The same things were measured in two ways. Each way mixes the same 10 hidden numbers, adds some noise and spreads widely along 6 directions of its own, which tell nothing about the thing.
Some things both ways: the first way, then the second way.
[ 10   2   5  -1   6  -9 -23  12   8   2  13  -2 -21  -9 -17  -5   0 -16
  10   7 -13  -8 -32   9   1]
[ -8 -30 -28   0   1 -32 -34  45 -14 -13 -13 -15   7  11   6   7 -20   8]

[ -5  14  16  11   5  -2   5  11 -20  -8 -20 -25  28  -4 -17  30 -17  22
 -28 -13 -37  19 -44 -16  28]
[  4 -15  16 -18  13  29  -2 -13  26  30  23  14   0 -18  16 -11 -20  24]

[ -7  26  11  -9   9  11   3  -1 -13 -24 -13  -2  18 -23 -16  16  -9  22
  -2  -4  -3 -13  -4   3  39]
[ 21 -26  -5  14  -5 -15 -23  29 -19 -46  -1   8   2  35   2  30   8   1]

[ -8  24  -3  -8 -12   7   0  -4  -4  -8  -5 -29   8  17 -32  10   8  -8
 -20  -6  -2  19 -10  -6   1]
[  9  23 -22 -31 -18   3  -5  23  19  -6  24 -27  12  -3 -17 -18 -16  10]

[ 22  -5  26   2   2  31  25   3  47 -19  40 -18   3  -5 -31   0  39 -44
 -41  35 -18 -19 -15  -3  10]
[-10   1  14 -38 -12  14 -15  13  22  -1  20 -12  13  -2   7  14   3 -16]

[-15  -9  10  13   2 -62  15 -13 -12  70  -7  -2  52   5  -8 -11 -11  39
  -1  -2  -4  15  17 -34  57]
[-21   0   3  28  11  40  -7 -30  -3  32  14  32   6 -21   3 -29 -27  35]

[-18 -21 -18  -8  -9  -7   6 -12  23   2   9  -4  -2  -3   3 -19  -7  -7
 -22  -5  -4 -25   1   4  10]
[-56 -23  -9  17  -5 -11 -36  12  -5  -5 -13  14  33   6  17   0  -2   7]

[  1   6   6   3  17 -19   6  14  -4 -29 -15  21  -7 -17  11   7 -27   9
  -5   4 -13 -23 -25   4  19]
[  5  -7  -1  -3  22   3  -6  14 -15  13   6  19   4  16   4  17 -14  22]

[ 15  -8  15   3   3  -4   1  -5  19  -7  -5  28  27   0   1   8   6  28
   3  12  -9  -1 -26   1  29]
[ -3  11 -16   0  -5 -25 -27  22 -13  -3  -3 -21  10  20   7  12   0  17]

[-24  11  13 -10 -11  -6  -4 -27   3  10 -10 -11  32 -10 -10  -8 -22  40
  13   4  -6   3  -8  -7  33]
[-15 -23 -24  -3  -8 -13 -39 -15 -16 -13 -18 -13  40  42   3 -13 -17  69]

[ 10   0   5  -4  -8  18  -5   1  30 -43  18   0  18 -17 -22 -11  21 -12
 -14  19  10 -14 -35   5 -16]
[-19  44 -17  -7   4  14 -20  23 -27 -23  25   6   6  25 -37  -1  14  33]

[ 10   4  -1   6  17 -35 -20   9 -29  20 -25   4  -5  -4   0  -6 -24  16
   3  11  -5  23 -22 -19  15]
[ -8 -22 -16  -4  12 -24 -11  33  -9  16 -24  -3   0  13  -4   8   0   5]

[ 17  -6  -4   9  17  29  14  11  -8  -1   5 -22   0 -10   0  25  -2  -6
 -36   1 -21  11 -17 -29  16]
[ -8  -5  14 -22  -9  -6 -20   8   1  14 -12  -1   9  -8  19   6  -4   2]

[-20 -11   8  -4  -7  10  11 -10   2  -8  -2 -11   8 -11  -5   8   1   7
 -12  -8 -14 -24  16  -2  18]
[ -9  43 -14 -10 -13   4 -15  17  -6 -18  13  11  25  25  12 -13 -20  19]

[ 21  21  -8   3  15   8  31  13   3  -7  13 -14 -12  18  -3  21  -3 -30
 -34   8   0  15  -2 -29  -2]
[ -1 -24  -4 -14   0  -6 -26   8  -9   6 -12 -16  16  -9  10  16  -9   9]

[ 17  20  -2   3   0  18  -8  -5 -21  -5 -24 -23  -6   8  -5  14 -24  16
 -15  22 -14  50 -43 -28  -3]
[-30  23   3  -5   6  40  -2 -71  37  27   5  -2  -4  -1  13 -37 -28  39]

[-11 -20  -6  -9 -24  13  16 -18  32  13  16   5   5  -9 -17 -10  39 -17
 -19  -8   5 -32  25  20  12]
[-45  13   2  15   9  23 -34   3  -4  -2  37  20   5  18   0  -7  -7  38]

[-22  35  15 -15  -1  -8  30 -14  -2  -2  -9   7 -11  18  -3  13  -5  -3
   3 -17   6 -23  57  20  32]
[ 40  -1 -13 -20 -10  12   2   0  11  -9  19 -21  16  30   9  10 -46   6]

[ 24  25  -2   0  24  19 -10   8 -31 -19 -18 -13  -7   2  -3  17 -31  19
 -11  13 -15  28 -34 -13  28]
[ 14 -41   4  37 -14   4 -12 -30  -4 -41 -27  -2  -4  56  20  24 -42  19]

[ 30  25   3 -13   6  11  32  -2  38 -40  10  24 -21  11  -9   8  10 -23
 -21  39  13 -17  -1   2  11]
[-27  12 -11  -5   7   6 -35   1 -11  18  25 -25   6  12 -20  10  15  30]

[-36   5  18  -5 -16 -15   4 -15  25   5   3  13  36 -20   6 -28   2   2
   5 -23   9 -29   7  39  14]
[ -5 -21 -15 -52  25  -7 -13  33 -12  23   8  -7  24  24 -17  25  18   1]

[  3  -1   5  14  16  23  -4  16 -24  -9  -9 -36  10 -12 -13   6  -5  -9
 -49 -14 -37   8 -37   5  23]
[-14   4   4 -19   3  19   0 -13   3  13   7  24  -2  21  11  -2 -47  10]

[ 21  12   9  -3  23  -5   9  16   2 -54   4  -3  -8  18 -19  20  -7  -6
 -26  24 -18 -15 -27  -4  25]
[-31  15   0  20  -5  17 -19 -27 -10   2 -14  19  -9 -18   9 -15 -15   7]

[-13  -5  -5   1 -13 -23  14 -19 -13  41 -26  -3  11   5  -4  -1   0  14
 -12  -4   5  16  27 -26  17]
[-39 -38  11   6  26  -3 -23  -7  25  14 -15  22   7  -4  34   2  21   7]

[-31  -3   7   1 -11   5  -7 -15   2  41 -11 -12  56 -18  -6   3   7  17
  -4 -39  -3  11   2   1  27]
[  4  41   8 -14 -13  47  -2 -40  11  -3  33  16  -3  -8  12 -23 -61  30]

[ 20  -2 -31  -2  -7  32  13   7   9 -22  29 -15 -41  -2  -4 -17  20 -52
 -34   2  15 -15   3  17 -37]
[-49  25 -11 -14  18  19 -15 -56 -17  38 -14  22  -5   5  -4 -26 -36  52]

Other things, the second way, with their names:
(11): [-15 -24 -12  33   6   5 -24  -2 -33  -1 -12  25   1   3   0   3 -15   7]
(285): [-23  -3 -19  -3  13   9 -13  -6 -24   8  -5  25   9  14  -5  12 -11 -15]
(453): [ -5 -42   1 -31  23  -8 -32  17  -9  33  -9 -28  18  13   5  23  -1  34]
(444): [-20 -33 -10  23  14  -8 -43  -7   7 -35   7  18   7  10  31  10  -4  21]
(312): [  9 -17  -7  -3  26 -17 -21  12 -11 -12 -27  26  15   5  46  13 -17  14]
(336): [ -1   8 -12 -22  15  28  13 -23   8  18   6   9  -7  11 -17  -6 -22   1]
(265): [  6  -8 -15   5   0 -15 -12  19 -17   3 -15   7   7   9  18   3 -33   2]
(195): [ 20  -8  -9  -9 -28 -27  -5 -10  -4 -10 -32  -5  21   3  28   1 -58  29]
(167): [-16  -8 -23  22   8   1 -18  14 -30  -2 -14  12   7   8  -4   3 -11  -3]
(147): [ 32  -8  -4 -10  16  -4 -14  24 -28   5 -15 -14  15  24   1  22  10  21]
(191): [ 15 -26   4 -21  17  20   1  -6   2   5 -16 -21   9  39 -20  12  10  30]
(230): [-16  12   1   5  19  12  12   8   7  -4   7  41 -11  33   5   0 -17  16]
(154): [-47  -8 -21  23   7  10 -33 -37  -4   9 -14  19  12   2  23 -10  -9  -9]
(33): [-32  -1 -13  -6  25   1 -32  18   6   5  27  22  -8 -24   0 -12   2  20]
(351): [-14   1   9 -22  32   0 -24   2  -6  22 -17  -6 -12  -5   2  11  27  27]
(393): [-11 -24  16 -10  22 -19 -38  33 -37  -6 -38   2  13  33  11  28  14  50]
(124): [-43  26 -22  -3  25  -5 -22   3 -14  29   6  32   4  20  -1 -23   4  37]
(187): [-19  10  -2  -6   9  31   3   0   2   2  17  18   5  15 -17   1  -1  -1]
(58): [ -1   4  -9 -21  14 -12  -1  28   9   0 -12  -8   3   4  -1  21  26 -25]
(296): [ -2  29  -4   0   5  50  19 -41   2  17  21   9 -19  36 -37 -28 -34  53]
(209): [  6   7 -10 -27   2  -7   1  -1   0  13 -35  -3  -8  -9  10  -4 -21 -16]
(76): [-13 -17   7   1  21  -4 -23   9   4  13   0   8   3 -13  19  16  19   6]
(122): [ 22  26  -1 -52 -15   6 -10  10  -6  -6   9 -15  -1   2  -4   4 -31   9]
(415): [-33   6  -8 -10  28  17 -33 -13  -3  23   9  -8  13  15   3   8  30  15]
(70): [-46 -23  -1   6  12   3 -33  11  -7   3   1  12   5 -11   2  17  10  -7]
(105): [-16  11 -13  -6   8   3 -14  33   2   0  18  17   6 -18  -1  -9  -8   6]
(328): [-36 -12   1  17  12  19 -12 -14  18  15   2  20  12  26  18 -17 -20  30]
(409): [-13 -13 -23  31   0  -9 -12  38 -38 -18  -6  43   0   7 -17   0  -2  -8]
(22): [-13 -21  21  -8  43  28 -21  43  -4  -7  19  29  10  27   4  12  10  42]
(97): [ 20   7 -18 -20   1  15  17  16  25  18  11  -3   6 -19  -8 -31 -25   6]
(160): [ 10  12   2 -10  12   6  -3  14   5   1 -11  12   8 -10  20   5   5 -10]
(51): [-21   1  12   9   6  60   5  -7  30  15  20 -20   2   9 -12  -5  -9  -3]
(383): [-38  31  -5   8  16  19 -13 -19 -21  15  12  36 -12  45  -9 -16 -34  60]
(27): [-18  -4 -15 -11  20   2 -11 -17 -10  31 -21  -9  -6  46   2  -6 -43  40]
(261): [-20  22 -22 -13  -4   1   3   7  22  28  14   4  15  11  13 -22 -31   1]
(238): [ 13 -25  -8   4  -1  12  -9   5  16 -26  -1  -7   2   5   2  -1  -6  -1]
(472): [-18   9   2   4   3  45   4 -10   5  -9  12  13  -3  29 -30  -9  14   1]
(517): [-54 -30  -3  42  24  17 -44  10  -2   6  13  10  19   1   2  -3  34  31]
(240): [-32  12  -7  -9  19  -2  -7 -14   7  28 -20  19  -2  14  16 -18  -7  25]
(162): [  0 -22  -8  36  25  20  -1  30  -4 -16   3  32  -1  -9   2  11  11 -28]
(264): [  6 -10   5 -39   1 -10   8 -16   2  28 -39  11  13  34  30  -2 -55  28]
(330): [-33  13 -11 -19  -2  -5  -7 -10  10  33 -28   6  17 -13  29 -13 -19 -27]
(215): [ -8 -13   6  18   0  21  -4 -14  -4 -11 -23  18   2 -16  10   4  -8 -17]

Some of these things the first way, each followed by its name:
[ -7  33   3 -16  15  32  -1  11  -5 -36  -7 -12 -15 -12  -9  26  -4 -27
 -15 -16   0 -11   1   8   4]
(122)
[ 24  17  -2   6  28  -4  21  23 -12 -25  17 -14 -12   6 -12  12 -14  -9
 -29  12 -13  -9 -14  -9  29]
(11)
[ 17  36 -14   7   6  53  30   5 -36 -41 -33 -23   8  24  17  52 -19  15
 -51 -19 -10  51 -20 -19  -7]
(415)
[-16 -11  20   2  12 -48  -7  -9   1  24 -16  18   6   9  18 -21 -23  15
   8   6 -14  -9  12  -2  35]
(330)
[  1 -18   2   5   7 -18 -10  12   3  -3  30 -12  17 -28 -30 -27   8  -1
 -12   2 -11 -38 -23  16  32]
(409)
[  0   3   7  -2  16 -40  -9   4   0   9   2  19  -3  -5   9 -18 -21  10
  19   9   4 -14   0   1  22]
(167)
[-31  12  11 -14 -22 -20   2 -30  13  52 -19  14  30 -20 -11 -11   9  16
  19  -8  20   5  28  -3  24]
(444)
[ -6 -11  -2  -4   2  -2 -13  -1  -9 -18 -17   9  -6 -19  -9 -14   0   5
 -13  -3  -7 -27  -5  23  19]
(383)
[-16  -5 -17  -1  -3  -8  12   1   2 -11  -1  -7  23  12  -1   6  -7  11
 -28 -27  -8  -8 -13   4  18]
(195)
[-34 -27   3  -6  -7 -34 -17 -15   7  26 -22  40  32 -14  28  -7  -2  33
  36 -31  18 -16  20  -1   7]
(393)
[ -6 -21  20  15  -5  -3  -9  14   2  -5   3 -18   6 -24 -10   7   7  -8
  -6   0 -24  -5 -33 -20 -23]
(22)
[  5  -2 -10  -4   0  -1 -13   7   2   3  21   5 -33  -3   3 -14  13 -30
  16  -7  13 -18  14  15 -24]
(209)
[ -7 -37  -5   8 -17   4 -33 -12  -1  36  -4   5  -2 -35  12 -29   2  18
  23  -8  -3  -3 -15   9 -10]
(240)
[ 27   6   5   6  16  11  20  13  17  -8  36 -11 -17 -20  -2 -23   3 -42
 -27  28   0 -18  -7   3   2]
(285)
[ -4  -6 -40 -11 -13  14   2 -17   5  21  -2   7 -27 -21  26   0 -24  11
  15  -7  18   3   2 -22 -19]
(517)
[ -2   7  24   4   5 -27   7   0  15   7 -10  21  22  11  10   8 -10  14
   2   0 -12   5 -16   0  22]
(453)
[ -8  22   2  -8  -8  -2 -12  -7 -10  14   2 -16  -2  -5 -18  -2  -5   5
  20  -4   7  11   1  -8   1]
(238)
[ 16  -3   3  10   1  31  20   9  -3 -26  25   1   9  -2  15  24   4  15
   6 -20  -6 -14  -5   6  -4]
(147)
[ 14  24 -14   3  16 -18  16  24 -31 -23   2 -16 -37  11  -3  15 -22 -18
 -14   5   0   2   1 -23 -13]
(162)
[ 22   9  -9  -6  12  -6  -3   3   1   8   5   2 -60  14  15  -4 -20 -25
  12  32   6  14   3 -26 -20]
(51)
[ -8   4  -4  -1 -18 -12   3   7  -7 -14  20 -28 -15  17 -29   0  10 -13
  -7 -16 -11 -16  -4  14 -11]
(97)
